The rows of a group lie close to one hidden flat surface of 15 dimensions, which passes through zero. Surfaces can cross.
In the rows, 128 means zero.
Some rows, each with its group after it:
[105  77 107 132 130 122 127 149 142 151  82 139 124 108 151 109 172 140
 112 135 163 107 140 106 145 139 110 157]
R
[102 178 110 116  71 143  87 116 125 135 114 160 128 152 159  62 151 147
 120 133 161 137 160 122 121 138 131 148]
R
[125 103 169 114 123 131 114 131 175 126 130 109 145 145 129 132 135  82
 115 141 157  90 104 134 152 115 134 142]
E
[114  96 131 105 143 149 112 123  72 103 113 138 139 138  96 112 100 128
 151 149 111 166 174 175  96  82 110 117]
F
[ 74 141 150 149 107 108 131  94 151 147 166 150  95 129  97  92 136  87
 151 163 142 125 105 143 130  93 160 139]
R
[186 120 111  73 181 188 116 127 132  49 160  81 145 114 125 100 107 199
  98 130  99 133  78 166 130 119 102 136]
E
[101 213 154  97 101 141 126 104 142 118 125 125  98 130 162 133 125 144
 139 109 139 109 171 125 141 116 148 165]
F
[109  97 152 123  83 137 157 134 111 164 123  93 111 141  94 130 133 122
  92 150 121 143 107 143 138 117 172 144]
M
[157 145 116  95 134 115  90 103 165  94 155 128 124 126 139 132 120 121
 128 139 144 131 126 115 115 122 135 154]
F
[133 119 132 165 145 143 135 129 145 111 170 142 150 122 147 121  88 106
 129 149  89 113 137 184 109 139 118 167]
F
[147 131 110  86 175 101 124 145  88 144 192 158 169 107 137  96 145 165
 121 143 104 145  82  59  71 113 118 145]
F
[141  42  82 229 153 143 177  84 124 164 104 153 137 137 125 170 148 187
  64 158 108 149 115 105 119 123 117 149]
E
[132  94 119 137 112 135  87 130 158  75  76 115 120 147  90  78 128 136
 120 129 132 156 105 164 124 133 141 153]
R
[127  82 146  81 146 142  97 127 143 143 134 111 144 128 113  69 144 121
 113 137 110 142 123 144 108  94 140 133]
F
[109 128 133 115 110 153 129 118 146 113 156 127 118 144 109  88  89 118
 156 162 118 130 109 178 122  95 146 150]
F
[102 148 118 147 102 123 169 142 156 128 171 138 100 134 109 128 109 110
 167 135 106 108  78 166 135 125 137 108]
R
[ 97 159 176 125 136 177 115 105  87 130 151 104 116 107 122  82 150 155
  73 164 135 122 157 178 149  95 112 139]
F
[ 78 179 151 112 121 126 135 139  86 184 116 166 129 155 151 121 178 158
 120 108 104  98 159  89 123  90  88 106]
M
[ 76 153 199 139 209 159 135 112  57 154 186 167 192  79 148  77 116 108
 168 143 117 123 193 154  93  86 114 135]
F
[131 152  69  71 110 115 135 142 105  87 146 153 135 117 114 137 102 140
 205 132 194 161 118 104 119 120 143  85]
M
[143 134 136 123 110 150 119 133 140 155 132 147 171 163 109 122 124 166
 122 169 113 109 122 128 118  77 123 151]
R
[139 140 136  77 129 128 119 131 151 135 137 136 154 111 150 127  91 144
 170 130 159 159 136  87  86 104 179 194]
M
[ 80 141 151 153 151 140 159 113  90  90 162 130 118 127 119 145 130 116
 140 126 171 136  84 135 140 110 110  85]
F
[105 114 126  80  84 131 169 162 103 125 125 146 170 149 105 171  96 107
 156 116 118 168 159 160  81  88 182 119]
M
[132 192 119  69 117 144 146 124 112  99 143 105  91 124 128 108 113 183
 148 105  78 112 116 130 145 130 131 139]
E
[115 115 113  74 137 108 104 103  85 137 170 127  75 120  92  85 141 138
 126 198  98 109 134 138 138  80  76 129]
M
[116  57  72  74 128 131 119 157 139  74 128 161 165 129 103  95 135 116
 156 152 137 146 140 185  97  89 123 108]
E
[111 121 121 114 113 145 133 149 146 140 105 143 135 158 138 112 125 164
 140 134 105 102 114 127 124  97 110 159]
M
[130 114 145 141 142 182 115 111 132 149 140 139 157 154  71  47 112 160
 157 210  98  73 105 179 166  67  90 118]
M
[119 128 130 137 103 165 128 121 162 155 117 154 177 176 192 113 112 110
 139  90 133 141 145 131  97 152 146 131]
M
[149 115 103 127 156 133  94  99 140 113 125 126  99 114 112 117 110 173
 130 151 139 184 128 125 103  98 132 151]
M
[111 128 122  90 111 104 149 159  96 155 139  90  48  84 108  99 130 176
 100 123  51 173 108 132  96 131 164 192]
R
[153 120 121  96  86 119 106 119 102 121  70  87  91 158 124 135 105 135
 114 105 119 162 131  94 129 167 145 157]
R
[ 94 100 109 135 149 113 162 137 107 185 105 131  89  67 172 136 153 146
 129 119 142 132 172  96 135 145 128 156]
R
[116 124 218 163 136 116 101 123 178 143  98  78 103 135 146 147 115  48
 118  78 147 132 113 118 141 163 161 155]
E
[123 123 102  94 112 100  85 117  99  85 148 122 110 122  96  80 172  92
 106 143 181 158 118 137 140 149 121  66]
E
[138 118  96  84 122 118 123 162 130 128 137 134 102 132  98 156 121 187
 129 186 112 124 116 128 111  53  91 153]
F
[ 97 128 176 126 135 123 142 106 150 141 121  84  87 112 115 120 152 111
 121  91 142 140  82 110 151 130 174 123]
R
[115  58 133 152 151 153 119  91 157  79 100 119 124 148 129 118 118 107
 102 101 101 169 130 175  98 127 142 157]
R
[150 128 119 150 150 127 129 119 117 122 157 110 131  91 108 120 161 152
  76 146 161 154  87 114 138 144 140 105]
R
[ 90 109 164 137 147 128 109 213  66 196 123 135 148 109 129 117 136 140
 141 170 208 150 113 102 112  91  78 115]
E
[ 76 204 133 111  87 144 133 118 160  97 128 140  74 164 193 121  92 115
 183  76 120 106 134 147 129 143 112 142]
F
[ 99  96 102  87  99 134 144 161  82 153 122 153 127 164 115 105  99 150
 158 146  78 148 131 143  84  88 116 150]
F
[117 112 121 205 122 144 169  85 167 150 138 172 161 175 169 147 126 111
 134 132 143  81  83  94 143 146 120 140]
M
[120 150 126 114 116 137 127 164 155 115 161 134 130 105 125 145 122 160
 133 191 192 101 107 142 145  82 115 156]
E
[129 127 142 119 150 143  84 157 177 150 102 110 113 128 123  90 147 136
 147 140 146  80 124 152 175 101  71  83]
F
[114 175 157 158 143 157 159 112 123 128 117 107  95 111 128 147 111 172
 134 109 110 127 124 132 148 117 140 141]
E
[130 179 100 137  81 124 139  95 134 125 157 149 120 140  87 142 147 144
 125 182 156  98 133 135 170 103 132  91]
E
[156 120  99  77 126 119 100 172 121 151 131 116  99 103  64 104 107 188
 159 197  98 128 134 150 128  63 110 139]
R
[112 135 137 137 119 170 118 109 145 129 106 145 169 155 180  96 156 144
  90  99 141 132 148 127 115 138 136 150]
R
[115 143 148 158 173 119 117 176 119 109 105 127 127  80 121 117  97 119
 201  93 147 153 131 143 122 143 126 114]
E
[166 152 167 102 137 123  88 154 158 112 117  77 137  85 108 136 127 141
 106 107 166 182 117 117 114 133 197 155]
M
[184 117 143 119 149 106 141 130 131 124 202 138 195  90  84 152  78  76
 172 211 116  64 142 151 143 118 144 150]
M
[ 81 110 138 132 106 159 116 133 159  93  69 153 152 176 134  86 132 113
 156  97 141 125 133 169 122 107 131 131]
R
[138 132 103  97 109 136 109 143 130 103 149 140 129 149 150  67 128 139
 115 153  74  69 123 158 136 149  77 161]
M
[148 113  74 190 107 106 130 130 157 156 119 150 106 182 171 133 116 128
 130 101 108 141  66  77 109 187 104 120]
F
[131 117 127 175 150  76 130 118 118 150 118 125  86  83  99 134 125 135
 149 150 161 150  85  59 135 140 155 167]
E
[161 148 138 166 114 167 142  84 160 111 173 102 145 129 119  96  87 107
 139 144 140 112  72 156 169 180 175 124]
R
[140 136 143 103 138 123 103  98 196 128 137 105  94 117 120 132 131 143
 117 131 127 151 118 124 114  85 165 172]
F
[134 165 164 174 119 169 105 162 131 161 102  98 104 143 161 158 101 164
  87 108 120 158 152 163 117 132  98 136]
E
[127 138 120 191 158 130 146 100 127 153 134 161 131 130 113 145 133 146
 151 155 138  93 118 107 155 104  91  93]
M
[125 143 131 172 108 128 175 123 174 163 146 149 143 131 121 179 121 131
 159 157 163  88  94  99 155 106 158 136]
E
[135 132 153 114 112 114 112 100 168 130 141 104  98 136 118 175 122 107
 104 142 159 142 118 113 126  98 158 155]
E
[122 109  80 102  90 122 161 141  96 162 132 159 136 139 129 163 101 127
 181 154 170 143 145 101 121 118 133  91]
M

New rows, each followed by its group:
[141 141 136 137 167 138  78 101 133 133 137 157 165 143 170  82 117 108
 157 112 132 126 145 107 106 146 101 119]
F
[127 179 121 122 128 103 139 151  80 104 133 119 108  69  93 114 130 128
 162 113 132 144 148 141 146 161 153  96]
F
[126 127  98 151 106 145 118 101 168 121 171 150 122 149 138  95 114 113
 129 168 129 116 118 173 130 127 120 132]
R
[118  98  79 139 151 124 124 121 156 163 147 139  69  95 123 137 129 172
 130 172 123 155 158 158 117  75 100 118]
R
[121 132 167 149 154 165 111  70 225 201 143 114 113 120 171 109 161 158
  88 130 132 119 132 124 139  91 150 155]
R
[144 178 146 155 159 129 152 119 118  83 126 120 156 120 169 151 151 140
  96  49 120 121  95  87 134 191 135 121]
F
[ 81  99 119 143 147 133 161 116 115 160 137 109  69  56 119  92 145 154
 123 137 131 172 127 144 126 127 165 149]
R
[114 161 121 169 133 155 142 173 110 128 144 163 175 101 159  80  83 141
 184 125 124 133 135 159 101 163 137 159]
E
[154 122 140 147 166 120 127 125 113  50  92 110 161  94  98 183 132 141
 117  85 195 208 111  97 109 137 184 124]
M
[ 98 157 111  56  70 106 149 136 121 149 179 157 131 130 110 112 120 125
 173 173 157 123 107  98 112  83 176 156]
E
[129 137 164 130 134 148 111  99 182 162  75 112 114 136  76 145 129 173
 158 139 153 129 136 116 159  45 157 126]
F
[183  87 113 107 139 143  87 133 158 140 104 127 186 178 140  81 145 151
  96 117 100 118  84  92 114 146 108 139]
F
[121 120 101 173 119 150 176 136 145 139 118 156 166 151 150 140 110 121
 157  84 107 137 125 147 114 157 149  88]
E
[115 129 167 179 151 165 166 110 169 128 150 144 159 143 158 160  93 128
 135 128 101  98 120 154 116 100 137 184]
F
[144 148  93 129 138 119 135 147  39  66 130 156 161 127 125 135 115 120
 147 117 134 132 145 121 123 174  88  85]
F
[103 175 178 143  95 162 171 101 114 165  93 112 139 142 137 147 154 167
  93 104 137 110 139  94 163 122 176 151]
F
[100 165 158 118  97 106 124  91 131 119 136  94  65 117  74  98 109 108
 167 124 163 178  73 107 136 127 215 144]
E
[158 189 103 134  82 111  85 123  65  73 146 169 167 179 129 131 121 125
  88 127 126 165 152 109  75 158 115 129]
R
[ 91 118 107 149 100 108 158 139 134 155  98 149  86 152 126 173 100 116
 190 119 141 137 129 118 127 106 124 105]
F
[ 86 119 177 167 146 156 169 114 124 145 125 125 141 111 147 109 112 130
 142 112 129 130 104 119 125 130 168 192]
E
[149 108 146  81 126 103  73 105 163 128 128 110  89 161 128 137 118 101
 100 134  75 124 142 129 100  97 108 171]
R
[156 134 137  75  98 138 109 191 129  78 108  68 130  99  78  98 119 148
 118 122 139 156  96 171 142 148 176 140]
M
[ 68  89 121 141 148 136 156 156 132  98  87 136 111  97 136 107 143 124
 156  99 141 129 129 164 135 131 125 133]
E
[ 93 126  82  73  62 117 120 158 126 128 130 129  58 185 170 127 146 135
 111 125 136 119  92 114 130 131  68 121]
F
[116  85 110 155 121  95 195 157 121 151 110 130 114 121  89 196 122 120
 158 122 130 146  91 111 127 115 157 102]
F
[146 120 108  73 165 109  52 105 160 162 142 130  76 109 176 104 124 154
 133 140 125 164 176  92  83  99  94 172]
M
[146 145 153 153 164 125  94 130 111 115 110 121 124  99 132 114 152 137
  97 150 119  63 167 132 171 145  64 149]
E
[136 115 133 158 173 139  71  79 134 138  99 145 111 149 103 115 103 141
 164 136 134 188 150 124  98  80 108 101]
F
[177 121 100 160 101 167 119 104 137 132 105 148 181 224 100  94  99 197
 133 147 103 139  33  80 114 119 129 141]
F
[153  91 164  88 194 155 114 128 140  76 126 110 203 127 127 121 143 126
 100  97 105 123 111 140 110 108 130 135]
F
[107 109 144 126 115  72  76 133 138 127  96 132  99 117  97 134 127  53
 153 120 157 183 172 140  97 120 156 118]
E
[168 187  95 129  92 130 147 168 188 151 105 134 104 156 148 197  92 176
 161 103  61  84 160 149 146 120 102 113]
E
[ 94 161 181 103 102 121 144 141 108 156 149 139 163 150 127 152 156  85
  94  94  87 139 172 149  86  98 160 109]
M
[136 160 132 132 156 133 126 131 124 115 127 145 145 106 108 133 107 151
 168 127 120 142 155 139 111  97 135 122]
M
[155 152 169 156 186 148 132 169 122  97  52 116 173  84 122 163 124 141
 141  69  81  87 221 174 155 146 110 109]
F
[159  80  93  99 105 113 109 152 191 167 137 109 105 136 140 134 116 103
 139 167 153 100 103 128 150 133 108 118]
M
[ 98 146 138 160 162 130 127 130 114 146 165 159 118 109 179 126 110 113
 145 136 112 117 168 151 104 121  79 141]
F
[113 134 152 140  94 140 123  80 148 155 137 124 125 135 156 111 134  88
 105 137 156 124 156 126 142 150 169 155]
F
[141 105 131 135 105 141 110 110 159 126 140 113 138 166 122 143 120  99
  95 131 145 167 113 150 110 123 154 112]
E
[ 97 114 101 236 128 132 137 177 126 139 110 183 151  93 194 117 160 133
  97 157 160  80 175 161 145 175  64 165]
E
[139 144 104  97  66 110 139 117 174  99 162 129 103 139 145 179 114 113
 113 163 156 104 120 122 140 130 156 187]
F
[122 124 142 156 129 141 111  83  97 120 128 127 144 138 157 102 137  82
  94 104 141 155 159 129 121 183 137 120]
F
[157  81  86 162 113 121 134 188 102 173 109 122 128 130  99 114 151 164
  91 164 100 116  99 132 146 153  85  99]
F
[113 139 120 135 121 127 152 141 100 163 138 161 159 143 178  94 118 117
 149  90  78 128 126  96  87 173 138 151]
F
[169 197  95 173 139  88 102  88 164 100 148 127  73 108 120 150 123 157
 137 115 155 171  89  78 129 158 147 118]
F
[140 145 115 144 115 102 165 113 134 109 177 121 114  93 136 144  96  78
 157 136 130 110 121 131 145 184 165 143]
M
[126  89 162 150 127 130 111  68 146 185 160 119 149 105  98 104 148  73
 107 200 210 134 139 122 157 111 180 123]
F
[108 123 111 147 141 122 159 110 114  94 106 116  78  98 112 129 114 157
 168 128 156 140  85 102 155 139 141 147]
M
[ 92 151 147 123 122 147 166 140  52 135 144 138 143 107  86 117 124 149
 149 167 141 126 142 144 143  94 134 115]
F
[162 140 104 137 197  90  91 154 158 116 148 146 114  92 129 145 116 152
 162 131 118 128 122 110 108 107  73 114]
F
[143 125 116  98 172  94 137  97  99  94 142 161 183 106  97 106 136  77
 193 110 116 109 145 102 130 141 147  73]
E
[156 186  83 108 123  85 152 156 167  70 198 164 140 109 169 154  87 115
 184 112 116  93  79 104 106 170 136 167]
F
[106  77 135 108  60 165 136 139 182 182  98 107 125 201 144  95 149 129
  93 142 124  87  75 133 158 115 127 144]
F
[116 135 101 141 167 111  82 149 130  72 129 175 153 125 145 135 190 143
  81 108 147 163 164 149  80 103  72  84]
R
